There are 9 hidden switches. A switch that is on adds its own fixed numbers to the row, and there is some noise. The rows also spread widely along 15 directions, which tell nothing about the answers.
In the rows, 128 means zero.
Known rows, each followed by its switches (1 for on, 0 for off):
[ 88 170  90 116 115 137 163 148 157  71 145 131 158 153 144 111 158 115
 110 138  91 135 141 160  96 168 118  79 122] -> 1 0 1 0 0 0 1 1 1
[131 135 137 113 137 164 122 125 123 177 129 101 102  99  99 171 105 163
 121 113 175 161 122 161 142 145  79 142 126] -> 1 0 0 0 0 0 0 0 1
[118  92 148 125  85 164 128 134 145 139 159 211 152 166 114 130 118 104
 145 174  93 129 130 107 151 136 149 139 181] -> 1 0 1 0 0 1 1 0 0
[ 90 157 143 121  94 101 138 160 125 145 167 113 186 127 202 125 145 199
 139  62 148  88 206 101 124 170 162 128 125] -> 1 0 1 0 0 1 1 0 1
[ 76 123 160  92 105 109 138  99 134 129 112  77 112 169 123 148 171 139
 103  34 116 145 139 144 122 152  96  91 112] -> 0 0 1 1 1 0 1 1 1
[124 139 142 147  92 154 129 195 123 154 110 130  85  78 121 173 124 205
 156 164 170 155 115  64 156 155 176 189 166] -> 1 0 1 0 0 0 0 0 0
[158 144  81 109  80 161 105 118 163 120 157 133 140 105 109  77 122 113
 101 124 137 112 183 178 130 145  50 142 123] -> 0 0 0 1 0 0 1 0 1
[ 79 106 145 137  98 131 109 107  74 149 132 132 142 166 143 145 118 135
  72  79 115 146  96 120 141 120 150 133 157] -> 1 0 1 1 1 1 1 1 0
[ 83 117  90 122 156  66 118  95 122 136 180 138 158 114 165 151 140 180
 139  82 130  68 149 114  91 127  98 113  87] -> 1 0 0 0 1 1 1 0 0
[126 140  86  81 101  81 151 105 160  74 147 134 121 187 123  98 156 157
 150  80 132 105 200 167  89 162  80  71 114] -> 0 0 1 1 1 0 1 0 0
[112 124 134 134  99 165 110 133 115 125 111 119 149 129 139 121 139  87
 111 120 117 122 128 139 111 141 123 119 135] -> 1 0 0 1 1 0 1 0 1
[121 183 142 154 127  95 118 163 162  95 122  94 150 100 132 139 151 121
 189 123 113 135 133  46 132 146 206 118 119] -> 0 0 1 1 0 0 1 0 1
[108 128 154 136 112 160 116 141 132 126  92  85 130 148 129 136 174  97
  79  76  98 149 114 115 137 138 159 103 156] -> 1 0 1 0 0 0 0 0 1
[120  94 151 125 139 181 106 118 176 154 149 144 134 158 127 122 147  76
 145 127 101 144 140 122 190 145 122 109 164] -> 1 0 0 0 1 0 0 1 1
[162 115 143 133 155 144  83 132 126 152 104  75 170 150  83 121 110 104
 115  75 142 132 155 111 131 120 175 104 158] -> 1 0 1 0 0 0 1 0 0
[103 130  90 126 118 139 122 172 145 157 178 125 169 147 120 128 107 201
  59  90 130 145 172 131 149 159 151 140 170] -> 1 0 1 0 1 1 1 1 1
[126 164 150 130 124 139 138 115 117 137 136 101 164 190 117 131  94 139
  87  67 123 165 152 155 147 146 165  94 139] -> 1 1 1 1 0 1 1 0 1
[105 137 209 129  94 121 158 124 111 117  82 125 126 158 123 146 141 138
 187 131 127 127 132  73 129 156 199 127 122] -> 1 0 1 0 0 0 1 0 1
[ 94 150 100 134 106 152 127 139 148 123 191 156 163 130 142 115 117 135
  84 137  88 143 142 141 143 147 121 142 143] -> 1 0 0 0 0 0 1 0 1
[136 162 129 155 171 149 143 108 155 119 157 145 162 117 130 138 101  68
 147 181  90 134 107 132 148 132 153 107 107] -> 1 0 0 0 0 0 0 0 0
[ 95 140 108 120 139 150 135 166 149  82  87  91 142 132 162 122 185 106
 138 131 100  98 128 125  62 171 112  86 106] -> 1 0 0 0 0 1 1 0 0
[133  98 129 106  99 103 150 113 141 119 124 175 107 157 103 100 114 230
 201 163 164  79 191  78 128 169 127 185 113] -> 0 0 0 0 1 1 1 0 1
[132 154 131 153  76 142 143 109 149  83  88 162  60 105  86 162 170 107
 157 163 108 141  67  96 148 136 143 129 115] -> 1 0 0 1 0 1 1 0 1
[167 128 151 141  87 179 131 139 144 171 104 107  97  79 123 123 125 182
 155 129 193  96 187 109 202 168 147 186 125] -> 1 0 0 0 0 0 1 1 0
[198 190 172 119  96 120 128 116 122  99  66  92 139 132  90  87  99 103
 179 135 181 141 157 118 118 152 169 122  96] -> 0 0 1 0 1 1 1 0 1
[134  82 122 130 131 182 108 127 136 131 125 152 135 195 130 100 135 132
 137 106 137 120 169 128 167 148 146 110 190] -> 1 0 1 0 0 0 1 0 1
[135 135 114 113 161 142 118 115 136 151 114  92 141  78  95 157 115 125
 121 119 158 113 118 156  91 134  70 123  85] -> 0 0 1 0 0 1 1 0 1
[115 116 154 111 172 100 136 102 130 136  96 116  98 163  63 195 133 161
 194  98 161 158  99  99 123 137 142  81 126] -> 1 0 1 0 0 1 1 1 1
[122 176  95 148 151 104 175 129 137 107 140 118 157 128 109 139  98 169
 112 136 128 125 137 138 122 146 167 114 103] -> 0 0 1 1 0 0 0 1 1
[113 113 121 133  77 135 172  95 157 157 152 182 146  61  89 168 139 140
  87 158  99  48 131 144 118 127 100 162  79] -> 1 0 1 0 0 1 1 0 1
[133 149  95 146  91 136 131 126  97 124 111 118 116 101 133 112 123 180
  69 123 153 110 123 131 129 137 130 170 120] -> 1 0 0 0 0 1 0 1 0

New rows, each followed by its switches (1 for on, 0 for off):
[103 179 155 123 133 121 182  97  99 112 107 107 174 109 166 141 114 115
 141 136 139  88 133 166  73 161 121 101  38] -> 1 0 1 0 1 1 1 0 1
[165 144  52 149  67 145 136 182 147 117 152 170 118 113 120  79 115 252
 101 153 168  90 203 103 160 167 159 200 167] -> 1 0 0 0 0 1 0 0 1
[ 94  93 201 146 106 152 145  89 118 124  76 138  94 182 145 140 165 100
 153 116 104 132  97  87 188 139 178 123 142] -> 0 0 1 1 1 0 0 1 1
[132 149 115 162 187 139 138 109 172  96 140 130 153 128 143 111 129 102
 158 163  94 109 130  94 164 140 167 117 103] -> 0 0 1 0 0 0 0 0 1
[106 108 147 102  82 131 116  86 136 160 141 135  99 116  62 149 129 141
  80 103 119 162 104 141 150 119  68 164 127] -> 0 0 0 0 0 0 1 1 1
[129 141 114 129  89 149 104 155 165 114 130 125 168 105 132 108 172  81
 110 117  98 102 143 118 105 141 125 111 134] -> 1 0 0 0 0 1 1 0 1
[135 120 122 122 149 142 106 152 134 153  99  94 153  68  92 161 130 103
 142 135 165 116 115 133  85 131 109 111 116] -> 0 0 1 0 1 0 1 1 1
[ 85 147 173 120 141 145 108 131 170 158 165 102 138 126 127 190 149  82
 157  82  92 185 112 110 168 144 128  86 141] -> 1 0 1 1 0 0 1 0 1
[ 96 100 166  96  87 134 135 133  98 129 126 154 160 196 152 117 125 119
 132 110 127 131 153 148  97 148 132 106 162] -> 0 0 1 0 1 0 1 0 0
[110 151 102 143 127 136 129 103  83  95 118 161 148 126 141 156 125  81
 131 139 130 129  69 164  77 117 115  79 121] -> 1 0 1 1 0 1 1 0 1
[ 79 114  81 141 146 142  82 188 109 102 127 134 155 118 185 119 143 155
 166 152 134 115 111  67  87 145 127 146 162] -> 0 0 1 1 0 1 1 0 1
[131 128 144 126 150 133 118  86 149 127 137 130 128 156 107 125 119 101
 155 117 127 154 127 131 170 139 131 105 121] -> 0 0 0 0 1 0 1 1 1
[147 104 150 126 129 127  74  39  66 125  84 139 106 133  93 131 101  65
 152 128 151 137  57 130 110  82  78 132 110] -> 0 0 0 1 0 1 1 0 0
[125 103 131 128 131 107 146  82 111 140 187 222 204 142 156 104  66 130
 178 190 129  57 166 130 114 127 129 152 100] -> 0 0 0 0 1 1 1 0 0
[131 128 163 124  87 146 143 124 152 109  95 136 119 140 115 112 140 111
 136 158 102 118 131  98 138 156 147 151 113] -> 0 0 1 0 1 1 1 0 0
[ 96 161 143 138 100 115 152 119 158  89  97 101 103 119 106 149 180 116
 142 121  91 131 107  95 130 152 151 110  95] -> 1 0 0 1 0 0 1 1 1
[ 91 138 122 135 157 163 144 146 121 141 116 112 114 118  85 195 114 149
  93 138 121 175  73 151 110 147 122 119 129] -> 1 0 0 0 0 0 1 0 1
[114 150  83 126 158 124  97 144 134 155 160  96 147  90 134 172 128 155
  98  73 157 144 127 149 104 131  93  93 123] -> 1 1 1 0 1 1 1 0 1
[134 126 130 112  67 169  79 162 143 158 167 137 147 116 139  82 108 132
  97 140 133 165 163 113 158 141  94 190 177] -> 0 1 1 0 1 0 0 0 1
[136 157  70 128 145  96 101 147 122  97 139 127 165  96 145 115 130 149
 164 126 168  98 142 110  72 132 116 112 116] -> 0 0 1 0 0 1 1 0 1
[148 151 146 139 121 165 121 135 155  96  70  86 108 144 119  96 146 118
 157 129 126 129 142  94 153 169 154 137 115] -> 0 0 0 1 0 1 1 0 1
[141 111 132 137  82 146 192  98 134 127 132 205 163 149 128 107 114 129
 128 190 115  57 162 148 133 139 147 139 116] -> 1 1 1 0 0 1 0 1 0
[118 169 118 152  98 202 165 177 156  91  91 108 114 119 152 118 157 126
  96 158 112 134 139 143 144 191 163 126 124] -> 1 0 1 0 1 0 1 0 1
[150 123 133 132 102 146 140 113 118  99  76 134 126 170 129  90 143 136
 134 113 151  93 156 138 122 154 148 114 126] -> 0 0 0 0 0 1 1 0 1
[120 185 102 173  96 149 168 145 120  96 110 130 113 113 162 135 149 166
  71 122 123 122 112 137 147 158 180 128 118] -> 1 0 0 0 0 1 0 0 1
[101 133 146 138 102 121 114 140  89 149 131 147 161 124  98 182 109 100
 104 129 114 170  69 120  87  97 146 114 164] -> 1 1 1 1 0 0 0 0 1
[149 126 109 152 143 124 140 118 119 101  97 151 129 149 114 110 116 161
 145 152 144 100 126 102 123 137 168 136 126] -> 0 0 0 0 0 1 0 0 1
[150 138  26 119 159 116  92 153 163 105 133 103  97  98  99 121 156 177
 129 110 178 139 136 139 101 134  63 102 143] -> 0 1 0 0 0 0 0 1 1
[ 95 123 125 110 143  99 122 110 120 134 134 102 172 145  85 124 102 156
  93 115 113 125 131 108  90 133 126 144 104] -> 1 0 1 0 1 1 1 1 1
[147 184  71 160 186 154 136 120 109 115 130  90 188 141 147 110  90 123
  56  86 153 130 134 209 124 143 144  73 109] -> 0 0 0 0 0 1 1 1 1
[104 138 107 123 122 116 130 177 141 119 128 116 154 120 125 132 139 151
 109 140 113 130 118  98  94 143 140 134 143] -> 0 0 1 0 0 1 0 1 0
[115  90 117 109  87 128  84 140  51 160 134 157 154 141 144 129  98 169
 116 102 185 119 135 132  82 121 108 148 176] -> 1 0 1 0 1 1 1 0 0
[165 165  73 148 160 125 137 151 176 104 125 106 164  87  96 118 119 140
 136 152 140  94 163 124 103 143 150 113 100] -> 0 1 1 0 0 0 1 0 1
[128 130 115 126 122 156 169 149 138 101  95 128 134 156  99 129 123 134
 124 163 115 109 142 143  92 159 143 113 131] -> 1 0 1 1 0 0 0 0 0
[133 148 108 136 145 137 119 124 129 134  98  74 133  58 104 132 112 143
 133 144 163 103 130 120 111 142 105 158  74] -> 0 0 1 1 1 0 1 1 1
[100 113 110 125 145 102 113 119 111 106 114 145 106 123 105 142 124 184
 168 156 142 125  92  68  99 129 118 161 120] -> 0 0 1 0 0 1 1 0 1
[139 146 110 118  70  93 105 102 103 155 211 204 170  68 148 123  78 145
 162 160 173 108 155 135 118 103  81 168 125] -> 0 1 1 0 0 0 1 0 0
[136 118 111 126 126 119 111  81  69 119 139 182 138 156 118 124  83 129
 141 134 174 142 110 159 111 110 113 116 145] -> 0 0 1 0 1 0 1 0 1
[149 100 143 162 154 179 105 103  98 168  77 102 128  98 114 139 106 128
  86 123 155 104  95 117 158 113 140 171 123] -> 0 0 1 0 0 1 0 0 1
[143 136  83 138 167 149 129 155 164 120 142 133 176 125  99 117 107 142
 137 158 124  99 160 124 110 154 145 120 126] -> 1 0 0 0 0 1 1 0 1
[146 103 120 131 119 115 127  98 150 106 105 162 119 138  79 111 138 145
 169 153 136  92 135  81 140 130 147 142 125] -> 0 0 1 0 0 1 1 1 1
[143 167  89 150 111 133 137 161 137  93 149 153 165 126 156  90 117 157
 144 150 147 107 175 122 132 156 174 129 142] -> 0 0 1 0 0 0 1 0 1
[136 188 118 117  91 144 154 196 215 112 154 111 138 104 129 123 155 139
 116 139  93 143 171 116 144 183 141 128 130] -> 0 0 1 0 0 1 0 0 0
[165 128 113 133  60 141 103 160 142 117 108 167 116 112  79 127 148 114
 112 144 136 144 107 106 124 118 145 137 184] -> 0 0 1 0 0 1 0 0 1
[140 169 131 120 135 192 128 113 117 153 114  57 172  88 135 114  99  86
  48  98 147 128 145 218 115 148  70 124  81] -> 0 0 1 0 0 0 1 0 1
[121 146 113 139 133 124 154  88 112 108  90  93 113 134  91 142 136 158
  80  90 140 119 115 152 122 135 138 109  97] -> 1 0 1 0 0 0 1 1 1
[125  96  77 137 102 149 118 151 142 117 148 168 151 165 109 105 139 152
  82 117 113 105 165 138 122 141 149 119 181] -> 1 0 0 0 1 0 1 0 1
[ 91 103 128 119 151 112  75  96 134 119 144 103 171 135 179  72 151 125
 160 101 115  83 155  61 136 133 106 153 109] -> 0 0 1 0 0 1 1 1 1
[178 120 105 123 139 124 119 141 146 139 114 122 128 132 107 118 121 185
 180 104 203  96 190 114 146 152 149 118 146] -> 0 0 1 0 0 1 1 1 0
[124 117 151 128 145 135 115 130 113 137 110 122 144 152 114 148 121 130
 171 118 152 140 129 107 115 132 154 101 149] -> 1 1 1 0 0 0 1 0 1
[ 49 151 160 103  29 122 172 162 137  97  98 123 123 101 180 137 210 143
 107 130  82 100 120 117  61 176  89 141  85] -> 0 1 0 0 0 1 1 0 1
[110 177 134 123 135 103 115 110 106 114 138  94 198 127 138 119 109  90
 104 100 114 134 124 139  79 131 133  99  90] -> 1 0 1 0 1 1 1 0 1
[158 122 123 117  52 127 112 104 125 116 141 194 113 159 120 112 139 120
 130 104 147 133 140 144 149 121 123 112 175] -> 0 0 1 0 0 1 1 0 0
[112 195 113 129 132 126 131 122 188 118 164 104 141  81 130 170 172  78
 120  92 101 156 106 150 144 142 108  62  98] -> 1 0 1 0 0 1 1 1 1
[136 145 183 147 135 100 124 100 123 154 125 121 206 100 127 145 119  65
 137 113 109  93 116 106 111 106 176 111  93] -> 0 0 0 0 0 1 0 0 1
[142 131 101 107  95 104 107  73 115 142 173 138 182 140  87  88  78 120
  36  96 120 125 149 174 118 106  89 144 117] -> 0 0 1 0 1 1 1 1 0
[ 96 117  89 153 130 163 124 151 139 145 172 163 167 120 153 131 114 161
  71 143 103 115 127 126 144 136 131 156 151] -> 0 1 1 0 0 1 1 0 1
[ 70  58 126 112 140 124  98 118 122 186 185 170 105 145 116 185 126 189
 124 108 116 147 103  96 148 116  88 158 179] -> 1 0 0 0 0 0 0 0 0
[119 158 150 133  60 159 203 164 174 112 128 158 167 139 131 121 138 131
 107 175  77  95 174 133 123 179 178 130 114] -> 1 1 1 0 0 1 1 0 0
[132 109 129 137 162 142  99 121 108 153  98 111 136  92 125 157 125 136
 156 113 175 101 111 113 113 124 117 127 118] -> 0 0 1 0 0 1 1 0 1
[137 122  68 128 160 163 116 152 159 125 116 110 107 101  64 148 116 160
 118 149 146 135 123 139 112 144  90 138 135] -> 0 0 1 1 0 0 1 0 1
[126 157 139 127  66 126 171 163 123 145 109 128 144  87 120 176 157 155
 131 101 174 102 155 155 103 154 160  95 129] -> 1 0 1 0 0 0 1 1 1
[122 127 108 121  56 166 140 111 149 151 163 153 121 103 121 102 123 159
  56 145 122 121 161 154 170 144  78 187 128] -> 1 1 1 0 1 0 0 1 1
[124 139  99 147  98 145  99 139 127 130 160 170 134  84 160 139 134 118
 122 140 131 128 102 127 139 125 113 140 146] -> 0 0 0 0 0 1 1 0 0
[139 114  93 137 157 192 100 127 103 187 150 140 109 111 140 160  86 151
  81 111 186 168  97 194 177 128  74 134 168] -> 0 0 0 0 0 1 0 1 0
